Every row belongs to one group in each of 4 separate groupings. Each group adds its own fixed numbers to the row, and there is some noise. The rows also spread widely along 12 directions, which tell nothing about the answers.
In the rows, 128 means zero.
Known rows, each followed by its group in each grouping:
[137 137 113 161  98 107 165  65 156 153 131 133 125 109  88 125 140 137
 120 124 111 165 157]
(1) K j529 j362
[120 112 128 125 110 138 169 160  61 167  95 114 144 108 149 123 118 121
  90  67 133 129 171]
(1) Z j529 j405
[166  66 191  77 100 210 128 154  86  62 175  96 113 154 162 163 112 168
  85 184 103  88 100]
(2) Y j146 j405
[136 156 121  98  88 161 149  86 124 141 160  96  97 129 117 164 103 130
  61 114 102 122 150]
(0) K j464 j362
[119 111 151 157 159 104 169 163 121 139 103 107 143 131 129 138 191 143
 165  96 140  97 164]
(2) Z j464 j439
[151 135 137 108 115 180 140 102 104 130 130 130 146  97 171 117 112 135
  96 142 126 127 113]
(0) Y j146 j439
[159 107 133  86 129 170 140 128  59 123 119 138 130 183  91 165 138 159
  69 108 118 136 163]
(2) Z j529 j516
[114 151 138 147 122 122 112  94 177 123 117 130 175 121 100 129 140  94
 122 131 138 145 132]
(0) Z j529 j516
[110 164 105  83 146 189 199 141 110 133 107 109 152  85 103 168 113 131
 145 137 184 108 126]
(1) Z j529 j362
[141 134 109  97 154 150 157 126  87 154 154 134 101 119 137 121 144 184
  80 135 121 129 151]
(1) Z j529 j516
[132  73 137 145  60 193 166 159  79  86 123  80 169 106 132 151 110 148
 115 172 124 117 110]
(2) Z j464 j405
[159  95 177 128  73 165 174 131 101 100  87 114 157 117 135 157  75  87
 135 125 139 128 122]
(2) Y j146 j439
[151 136 150 139 122 135 137 126 147 134 132 122 131 167 111 156  98 103
 114 135 150 121 145]
(1) Z j464 j516
[123 101 142 117 146 121 173 130 119  95 134  98 152  94 132 135 145 138
 144 135 134 142 110]
(1) K j529 j405
[129 159  70 104 154 116 170  72 121 134 137 156 110 128  74 154 154 166
  97 162 115 164 160]
(0) Z j464 j516
[140 105 117 111  61 160 157 115 107 103 150 110 113 128 104 175  85 134
  75 179 109 134 131]
(1) Y j464 j405
[122 133 161  99 144 133 132 150 156 111 187 126  97 116 158 127  99 135
 101 200 144  74 123]
(2) Y j146 j439
[140 122 148 133 159 184 169 168 105  85 124 101 179 143 145 145 115 149
 179 159 190 103 111]
(0) K j146 j405
[136 141 162 135 139 124 148 137 150 170 111 152 126 151 118 119 139 107
 122 116 157 109 168]
(1) Z j529 j405
[115 123 133 199  69 155 119 106 168 150 123  83 180  91 133 119 160 126
 141  99 116 128 137]
(1) Z j529 j362
[108 141 102 168 148 116 120 159 112 141 147  97 161 155 134 132 147 156
 117 101 155 103 165]
(0) K j464 j439
[145 138 160  87 205 152 104 138 166  93 211  84  99 201 139 171 154 155
 125 146 150  75 112]
(1) K j464 j405
[140 103 125 147 129 106  97 112 120 134 117 156 166 176  98 128 182 141
  85 116 107 156 155]
(1) Z j464 j362
[ 96 131 120  98 112 135 175 140 116 124 149 105 131  54 142 114  98 129
  89 172 135 120 125]
(2) K j529 j405
[138 200  97 147 123 146 133  93 164 190 154 125  91 185  89 168  87 122
 112 101 165 105 201]
(1) Y j529 j516
[138 114 137 180  65 138 172 104 134 154 118 139 130  90 123 102 172 178
 122 155  88 124 158]
(0) K j146 j439
[106 112 122 128  89 159 195 137 100 103 135  65 132  93 109 182 145 174
 142 116 104 110 152]
(0) K j146 j362
[121 145  78 147 166 106 193 113 103 133 160  79 114  94 149 139  95 149
 145 120 148 148 150]
(2) Z j464 j516
[109 134  76 138 147 126 192 120 128 107 190  58  94 103 126 181  90 158
 157 131 137 121 145]
(1) Z j146 j405
[116 105 133 117 100 135 193 158  88 132 131  89 109  83 127 157 128 147
 109 105 113 105 151]
(1) Z j529 j439

New rows, each followed by its group in each grouping:
[ 93 134  46 124 169  64 175  79 133 102 193  80  89 100 104 171 150 173
 131 141 100 158 160]
(2) Y j464 j405
[130 129 142 170  75 103 138 107 140 154 170  94  89 159 115 139 109 126
  83  83  93 125 194]
(0) K j529 j405
[142 107 132 101 156 101 201 123 104 103 156 134  78 122 109 152 119 167
 120 173 110 135 156]
(2) Z j146 j516
[162  94 184 107 104 158 148 119 114 101 134  85 122 124 157 166 122 112
 117 108 107 117 104]
(1) Y j464 j439
[169  91 151 152  85 193 170 148  72 131 109 140 137 163 132 137 153 196
 126 155 120 112 164]
(0) Y j146 j405
[135 109 103 161 117 137 161 156  89 154 137 138 131 135 132 114 141 182
 100 165 134 120 164]
(1) Z j464 j405
[125 197 161  78 223 158 167 141 159 136 174  80  88 144 155 164 133 127
 162  83 185  65 141]
(0) Z j529 j362
[137 103 135 161 130 153 200 168  71 124 108 120 163 102 162 118 138 180
 164 151 153 120 146]
(0) Y j146 j362
[133 128 137 124 140 174 190 150 108 130 127 128 146  79 143 106 138 167
 140 180 161 110 121]
(2) Z j529 j362
[112 115 103 105 141 130 128 111 105  78 167  68 146 136 115 179 124 142
 112  98 112 142 132]
(2) K j146 j362
[173 106 189 132 157 135 155 134 119 122 146 130 113 164 157 114 118 128
 125 126 142 121 138]
(2) Z j529 j405
[136 119 139 106 102 117 193 118 108 132 121 144 102  99 118 138  86 115
  88 143 113 139 160]
(2) Z j146 j362
[140 127 142 142  64 189 227 130 106 165  71 136 133 102  76 142 170 177
 150 142 132 106 175]
(2) K j529 j362
[147 119 169 121  99 120 153 117 140 104 152 116 103 144 111 161 101 112
  94 156 110 125 139]
(0) Z j464 j516
[166 128 146 120 133 166 165 109 106 135 120 137 149 107 161 103  79 103
 115 137 163 153 105]
(1) Z j529 j405
[147 142 130 132 154 105 131  70 178 105 158 115 115 162 100 167 143 117
 144 131 129 132 133]
(2) Y j464 j439
[137 110 145 100 135 130 168 102 115 103 111 133 148  94 139 130 171 140
 125 160 111 154 113]
(0) Y j464 j405
[151 112 162 106 178  84 161 112 119 117 141 126 102 165 118 144 168 143
 119 102 111 137 157]
(2) K j464 j362
[148 139 196 118 182  92 137 135 174 117 216 113  59 159 175 118 111 129
 116 157 138  89 141]
(0) Y j529 j405
[174 129 160  89 220 123 147  95 107 130 145 138 114 165 145 114 185 169
 127  97 125 145 136]
(2) K j529 j516
[156 144 118 115 167 103 190 105 102 163 120 159  98 147 109 139 127 149
 123 112 147 154 181]
(1) Y j529 j516
[117  68 182  91 150 127 168 182  69  61 119  62 156 108 167 173 125 125
 148 102 124 114 121]
(2) Y j146 j516
[191 139 171 161 119 162 214 100 152 179 127 138  64 171 117 143 146 170
 173 121 131 100 186]
(1) K j146 j405
[170  98 195 169 124 226 107 127 153 117  97 109 196 161 153 127 224 163
 191 122 133  95 103]
(1) Z j146 j405
[160 139 143 137 121 140 195  96 168 132 144 119  76 172  61 191 152 166
 163 158 129 107 162]
(1) K j464 j516
[162 123 176 137 131 165 164 159 126 116 131 116 140 155 136 136 100 127
 146 163 180  84 118]
(2) K j464 j439
[130  84 121  83 153 188 131 143  55 107 132  99 161  97 175 130 174 182
  92 117 102 132 108]
(1) Z j146 j405
[126 109 191  81 102 195 166 180 105  94 141  62 137  79 166 159  77 107
 110 140 147  87  89]
(1) Z j529 j516
[120 160 102 160 162 152 133 139 112 197 129 104 147 112 183  99 138 154
 129  79 152 110 171]
(1) Z j146 j516
[125 145  93 154 152 124 111  78 139 118 169  92 166 134 125 125 120 133
 121 102 140 163 127]
(2) K j529 j362
[107 129 142 137 143 142 128 143 128 138  98  98 186 109 146 131 162 125
 146  92 144 118 137]
(1) K j146 j516
[145  96 154 189 104 129 150 154 129 154 173 125 108 115 176  87 145 199
 121 177 110  96 157]
(1) Y j146 j362
[138 123 174 127 126 128 165 102 173 121 152  95  96  94 143 147 140 126
 145 134  99 118 127]
(1) Z j146 j516
[161 123 163 118 114 134 189 122 117 151 119 113  94 153 110 164 138 136
 120  97 121 116 167]
(1) K j464 j362
[147 119 131 150 137 134 192 124  96 128 134  92 132 108 154 130 141 159
 147 108 132 130 135]
(0) K j464 j439
[146 108 119 179 110 110 134 121 126 152 114 185 153 139 108  93 140 160
 100 184 122 154 162]
(1) Z j146 j516
[101 143  75 164 136 135 179 144 101 143 141  85 150  81 133 130 113 152
 146 113 163 118 152]
(2) Z j529 j439
[182 115 130 183 130 141 124  85 122 133 144 124 136 191 135 134 131 153
 143 100 127 139 158]
(2) Y j146 j439
[139 125 104 106  97 113 183  79 124 123 172 140  67 125  83 149 132 175
  67 189  81 147 160]
(0) K j464 j405
[117 149 120 111  86 173 141  68 131 142 112  87 150 100 109 154 162 121
 105  68  98 144 143]
(0) K j529 j405
[149 121 138 194 127 119 159 144 125 174 104 140 148 135 144  98 149 143
 143 119 152 118 162]
(1) Z j464 j439
[116  69 141 180 100 102 137 165 105 114 120  99 176 125 134 119 167 152
 124 135 116 136 142]
(1) K j464 j405
[117  70  81 148  84 101 193 151  38  95 173  79 131  85 128 139  65 171
  78 138 106 174 142]
(1) K j529 j362
[132 132 103 144 128 102 164  93 136 127 187 106  84 121 107 140 104 154
 104 144 109 146 160]
(2) Z j529 j516
[149 134 156 119 146 129 111  92 169 113 154 164 123 154 117 125 153 135
  96 169 113 121 128]
(0) Z j146 j439
[180 128 152 143 130 146 183 136 120 125 154 161  98 163 126 124  91 154
 114 204 160 109 136]
(0) Z j464 j439
[116 147  70 140 101 121 177  81 112 150 138  97 120  93 103 146 120 151
 106 122 110 155 165]
(2) K j464 j516
[150 122 177 132 142 184 183 146 111 127 128 106 152  69 191  91 144 162
 153 164 147 113  96]
(0) Z j529 j516
[158 125 161 185 137 106 175  90 188 137 142 118 108 123 115 129 165 139
 183 123 128 126 137]
(1) Z j529 j439
[106 152 141 157 128 116 100 151 163 156 100 128 161 182  93 161 125  86
 123  84 163  98 191]
(1) Z j146 j516
[145  98 153 171  70 129 145 129 149 113 151 111 127 132 117 146 119 147
 120 188 114 122 135]
(1) Y j464 j516
[108 151  99  99 127 107 176  90 154 127 131 116 118  90  86 172 122 106
 116 136 126 143 139]
(1) Z j464 j362
[146 147 127  63 136 176 119  91 130 109 156 119 137 101 160 142  89 104
  74 162 141 124  75]
(1) Y j464 j439
[149 129 162 147  82 170 147  98 143 121 151  99 133 100 144 124 104 126
 108 146 114 135 115]
(0) Z j529 j516
[118 144 136 116 122 140 185 109 136 119 134  69 112  97 120 180 140 127
 143 105 114 118 143]
(0) Z j464 j516
[115  98 132 109 182 114 122 150 106 103 142 134 166 124 127 119 190 168
 110 141 131 135 121]
(1) Z j529 j362
[113 119 110 116 153  91 133 109 124 130 137 118 137 110 141 131 159 129
 104 119 112 150 141]
(1) Y j464 j405
[160 114 163 111 140 132 127 118 111  84 152 102 131 190 122 174 100 104
  98 104 129 137 130]
(0) Z j464 j362
[172 114 171 115  73 167 171 108 110 166 112 158 101 104 145 113 110 136
  75 154  96 129 149]
(1) Z j146 j516
[109 158 139 104  82 189 107 117 154 118 143  94 150 109 127 160  94  96
  80 132 129  98 124]
(0) Z j146 j362
[166  69  93 157  66 150 144 112  69  88 118 163 159 187  47 173 105 175
  81 184 105 180 157]
(1) Z j146 j516
[156 161 141 154 149 163 122 132 157 162 132 137 135 198 110 144 133 130
 131 123 175  94 159]
(1) Z j464 j362
[184  74 191 174 126  89 117  83 171 112 135 190 113 222  62 121 217 161
 120 158  80 152 167]
(2) Z j529 j405
[171 150 138 141 161 119 128  76 147 150 116 157 132 199  86 148 122 103
 127  86 152 161 164]
(1) Z j529 j516
[152 110 130 135 160 128 128 129  98 128 142 142 145 154 156 100 135 145
  93 145 137 140 136]
(2) Z j464 j405
[136 110 158  54 113 163 170 105  81 103 125  93 123  79 150 154 111 112
  86 103 103 141 112]
(2) Y j529 j362
[189 109 174 111 106 182 172 108 103 142 107 144 119 132 141 129 130 142
 102 151 116 133 122]
(1) Z j464 j516
[149 122 151 137 122 104 162  95 126 121 122 147 131 128 106 124 121 120
 108 135 118 167 145]
(0) Z j529 j516
[115  98 107 149 148  96 154 121 109 109 153 125 147 102 116 112 176 182
 120 151 110 153 142]
(2) Z j529 j362
[159 103 153 154 130 157 166 131  94 120 127  99 129 166 131 159 159 176
 151  95 113 123 162]
(0) Z j146 j516
[143  89 137 136 103 153 166 139  88 106  95 108 172 133 107 164 145 137
 133 118 131 143 131]
(1) Z j464 j362
[172  70 163  79  96 225 175 144  52  90 138 110 141  95 163 136 130 193
  93 177 106 120  84]
(1) K j146 j362
[105 149 165 105 172 154 166 142 134 121  88  87 178  59 181 133 151  93
 177  81 161 101 105]
(0) Z j146 j439
[147 165 169  87 119 169 113 131 109 180 126 152 126 151 162  97  84  90
  35  99 151 105 158]
(0) K j529 j405
[133 104 175  69 135 177 184 187  76 110 142  78 118  95 179 146  85 121
 102 125 150  91 110]
(1) Z j529 j405
[132  77 136 170 104 101 183 143  90 126 120 108 128 117 123 134 164 174
 127 133  94 140 169]
(2) Z j464 j516
[101 108  75 168  99 162 171 148  95 129 132 117 164  77 127 113 146 195
 128 190 130 124 146]
(2) Z j146 j405
[215 115 167 149 176  66 126  63 135 130 128 202 131 195 134  87  86  85
  96 144 141 207 128]
(1) Z j464 j516
[144  69 173 164  49  84 132 110 137  87 192 116  97 132 120 129 105 141
  66 171  63 150 144]
(0) Y j529 j362
[138 151 127 106 180 134 164 101 125 115 113 127 147 135 136 151 128 116
 158 108 159 140 138]
(0) Y j146 j405
[134 106 133 118 107 108 148 124 144 120 192 152  76 130  98 128 120 160
  61 209 100 125 146]
(1) Z j529 j405
[144 114 198 115 155 150 156 164 128 127 115 135 125 185 105 148 210 171
 141 123 136  78 164]
(0) K j529 j405
[157 103 150 107 146 141 191 146  71 112 131 146 119 118 154 122 128 184
 121 179 129 134 138]
(0) Y j146 j516
[161  94 196 131 126 166 119 102 139  97  80 120 200 149 113 149 183 101
 156  82 128 151  99]
(1) Z j529 j362
[120 106 139  98 129 138 104 130 155  87 197 102 111 133 127 152 149 154
  74 193 101 102 107]
(1) Z j464 j405
[121 101 121 186 151 126 123 124 128 110 121  80 199 146 136 126 198 155
 176  98 137 138 133]
(2) K j464 j405
[154 125 113 135 134 150 170 107 133 112 168 118 121 135 110 144 129 178
 132 185 139 130 119]
(1) K j464 j362
[136  81 164 130 110 111 179 163 114  95 141 117 116 132 113 157 126 144
 115 173 120 117 135]
(1) Z j464 j362
[134 116 118 119 158 116 152 118 119 112 157 128 111 158  92 149 158 163
 115 139 120 131 160]
(2) Z j529 j405
[144 114 136  67 155 144 205 120 101 106 135 108  85 127  92 195 167 169
 130 142 110 120 140]
(1) Z j464 j516
[168  95 126 164 135 135 136 116 102 139 128 150 146 165 122 115 180 189
 114 150 111 151 146]
(1) Z j464 j516
[133 132 142 157 127 143 147 139 172 130 140 121 126 170  84 165 166 153
 152 157 149  87 154]
(1) Z j464 j362
[140 150  90 157 185 152 150 113 111 141 123 114 161 153 126 141 197 180
 164  92 154 126 150]
(0) Z j464 j439
[143 100 133 118 188  79 186 154  82 101 118 118 143 147 128 148 124 131
 144 113 160 144 131]
(1) K j464 j439
[143 111 167 128  88 102 173  93 138 113 127  98  99 131 120 172 118  95
 118 103  91 143 156]
(0) Y j464 j405
[164 107 115 151 125 153 152 137  99 136 138 179 142 170 101 111 144 208
 104 198 142 130 153]
(1) K j146 j362
[173 127 197 123 185  91 148 101 160 129 127 158 113 162 129 111 141 102
 136 121 141 142 142]
(2) Z j529 j516
[142  92 151  83 183 157 199 156  96  81 158 103 109 104 163 152 159 195
 165 182 135 104 105]
(1) Y j146 j405
[114 117 120 158 122 134 165 171 104 146 118 117 151 137  98 136 156 180
 135 132 152 108 173]
(1) K j529 j516
[122 131 138 140 122  94 186 101 176 111 147  95 101 116  89 174 109 100
 156 123 131 137 148]
(1) Z j529 j405
[171 105 141 202 113 120 161 100 120 125 137 131 147 178  99 122 153 176
 149 118 125 158 164]
(0) K j529 j362
[151 170 154 135 169 136 174 102 142 195 105 156 121 105 166  82 190 146
 134 109 136 118 159]
(0) Z j464 j362
[174 153 195 130 130 177 126  95 165 149  91 142 126 219  88 179 176 117
 148  75 128 100 178]
(0) Z j146 j516
[164 150 174 139 129 149 158 111 156 178 129 128 102 159 133 121 129 118
 128  96 146 106 166]
(1) K j529 j405
